Every row belongs to one group in each of 2 separate groupings. Each group adds its own fixed numbers to the row, and there is some noise. The rows also spread widely along 5 directions, which tell nothing about the answers.
Some rows, each with its group in each grouping after it:
[-17   3  -3   0   2   8   5  -7   2  -2 -16   0   1   2  23  -8   0  -9]
S (3)
[-12  17  18 -19 -15   9  34  22  -3  -1  14   3  27 -17  -1  17 -10  17]
B (1)
[ -4  13 -20  21   4  20  11   3   8  10 -26 -33   3  37   9  -1   5 -14]
X (2)
[ 12 -13  -9  15   1  -5 -26  -7 -16  13 -13   2 -38  24   2 -13   1  -4]
S (1)
[ 24   9  -4  -4   0   1  14  17   6  17  -5  -6  10 -10  22  12   2   7]
B (0)
[-19  -6   6   4  -4   5  -3  -2 -15  -3   1   7  -2   6 -22  -3  -5   5]
X (2)
[  6   3 -11   4   2   6  -4  -7   5   0  -5  -8   6   7  -4  -5   7   8]
U (0)
[10 13 -8 -1 -5 14 11  7  6 13 -1 -6  6  8 17  6 -4  5]
U (3)
[ 12  13   5  -5 -12  15  12  18   2   2  16  -1  13  -1  -7   8  -5   8]
U (2)
[-15   0  -9   5  -4  11  10   0   0  -3 -12 -10   3   6   6  -2   7  -3]
B (2)
[-12  -4   2  -5   2   1   3  -8  -1  -7  -7   7  -4 -12  32 -10  -5 -10]
S (3)
[ 22  22   0   1  -2  11  19  17  10   9  -4 -23   8  12  22   6  -2  -7]
S (1)
[-38   6  -5   3  -4   9  21   1  -3  -7 -16 -12  11  17  -3  -1  -8   0]
X (1)
[ -4  -4 -10  -3 -11   9  -2  15 -10  12  -6  11 -13   7  11   6 -12  -3]
U (2)
[ -7   3 -19  26  11  17  -9 -12   5   6 -34 -25  -1  36   0 -11  15  -6]
S (0)
[  9 -22  -5  -2  -6 -18 -30 -17 -14  -6  13  17 -32  -4 -12 -21   0  10]
U (1)
[  3  -6   5  -1  -3   0 -12   0 -11   4   8  17   0  -2 -26   0   0  24]
U (0)
[-50  15 -10  12   2  31  31 -16  11 -12 -24 -22  31  26  -8  -4  14   9]
B (3)

New rows. What belongs after each?
[-21 -13  12 -10 -16  -3  -1  15 -33  16   0  34 -16  -2 -18  16 -20  23]
B (1)
[  2 -11  -2  -5 -11 -10  -1  15 -22  20  -5  18 -22  -1   9  10 -13   7]
B (1)
[ 10 -12   0 -11  -7  -8  -7  20 -15   9  -5  19 -26 -20  42   2 -19 -19]
S (2)
[-15  -4   1  10   5   6  -9 -32   8 -35   4 -17   4   1 -15 -36  22  -6]
S (2)
[ 21  -1  -5   6   6  -3  -7  -5   0  13  -4  -6 -11   6  19  -7   0  -1]
X (3)
[-66  -7 -13   4  -4  20   5 -17 -11 -10 -23  12   5  22 -11  -5  -5   8]
U (3)
[ -4  -8  -9   5  -6   5 -15  -7  -8  -4   3   6 -14   8  -9 -10   2   2]
U (2)
[-12  -5  11  -2   7  -4  -5 -26   6 -29   6  -1  12 -19 -11 -25  13   6]
S (0)
[  4   5   1   3   0   8   1  -7   8 -14   1 -16   2  -1   7 -16   8 -10]
S (2)
[-22   5   4 -14  -2 -10  25 -12  14 -34   9 -11  20 -24  13 -21  -2  -8]
X (1)
[  7  -9 -19  -8  -6 -16  -6  -6   5  -5  -3  -1 -21  -8  37 -19  -6 -14]
U (1)
[-60  -7   2  -1  -1  13   8 -14 -13 -15 -20  14   5   4   6  -7  -9  -2]
S (3)
[ -6  -5 -15  -7 -11  -1   1   7  -1  -3  -6   5 -11  -9  32  -4 -11 -15]
U (2)
[  3   7  -7  -2  -7   3  18  10   2  10  -8 -12   3   4  19   5  -2   1]
B (1)
[-10   0  -1  -3  -7   6   9   1   0  -7   0  -3   4  -7   3  -2   4   1]
B (2)
[ 10 -12   4  -3  -9  -3 -20  -3 -12  -1  19  18 -18  -7 -18 -10  -1  12]
U (2)
[ 16  17  19  14   6  24  -2 -10   1   4  15 -13  14  21 -33  -6  17  24]
S (3)
[-11  -2  -3  -7  -5   2   4   5  -1  -3  -4   9   8 -10   6   0  -5   6]
U (0)
[  4 -14  -4  14  10  -3 -25 -29  -4  -5  -5   1 -24   9   3 -27  14  -1]
S (3)
[ -7   2   1  -3  -9   9   1  -5   1 -15  13   1   6  -5 -14 -11   5   6]
U (2)
[-47  -9   5   9  -8  21   3  -6 -18  -5  -8  10   5  16 -41   2   5  18]
B (2)
[-30   2  16   5  -1  15   1 -21   0 -32  10  -6  18   3 -37 -21  13  10]
S (2)
[ 7  0 -1  1 -2  1  3  8 -2  4  1 -4 -4 -1  6 -1 -4 -6]
X (2)
[-10   6  -6   5  -1   7   4   3  -5   4 -17 -10  -7  17  11  -3  -5  -7]
S (1)
[-19  15   0 -16 -11   9  34  28  -3   3 -16  -3  13  -4  43  16 -25 -15]
S (1)
[-27  -5 -10  14  10   8  -7 -22   1 -13 -23 -10   2  12  -4 -19  11  -3]
S (0)
[-68  12 -10   3 -17  38  28  15 -11  -4 -24   2  23  28 -14  16 -16   2]
U (2)
[-20  17  10  -9 -15  19  24  14  -2  -3  11  -1  24  10 -22  13  -9  20]
U (1)
[  7  17   9  10   2  25  15   1   4  12   4 -13  18  17 -20   6  15  26]
B (3)
[ 12  15 -13  17   7  21   7   0   8  18 -24 -25  -2  31  27  -1   6  -9]
S (3)
[-21  -1 -29   8  -4  13   0  -7   7  -6 -24 -15  -8  21  20 -12   2 -19]
U (2)
[ 30   3 -10  -1 -13   1  -8  32 -17  41  -6  10 -27  21  15  22 -18   6]
U (1)
[-31 -10   3  -4  -5  -2   2   1 -12 -11  -3  11  -3  -9   0  -5 -12  -4]
X (2)
[-35  -3  10 -14 -20  13   8  26 -25   5   4  33   1  -6 -14  21 -27  12]
U (2)
[ -6   1   2  -2  -3  -3   7   6  -7   3   0  -3  -2   3  -2   1 -10   3]
X (1)
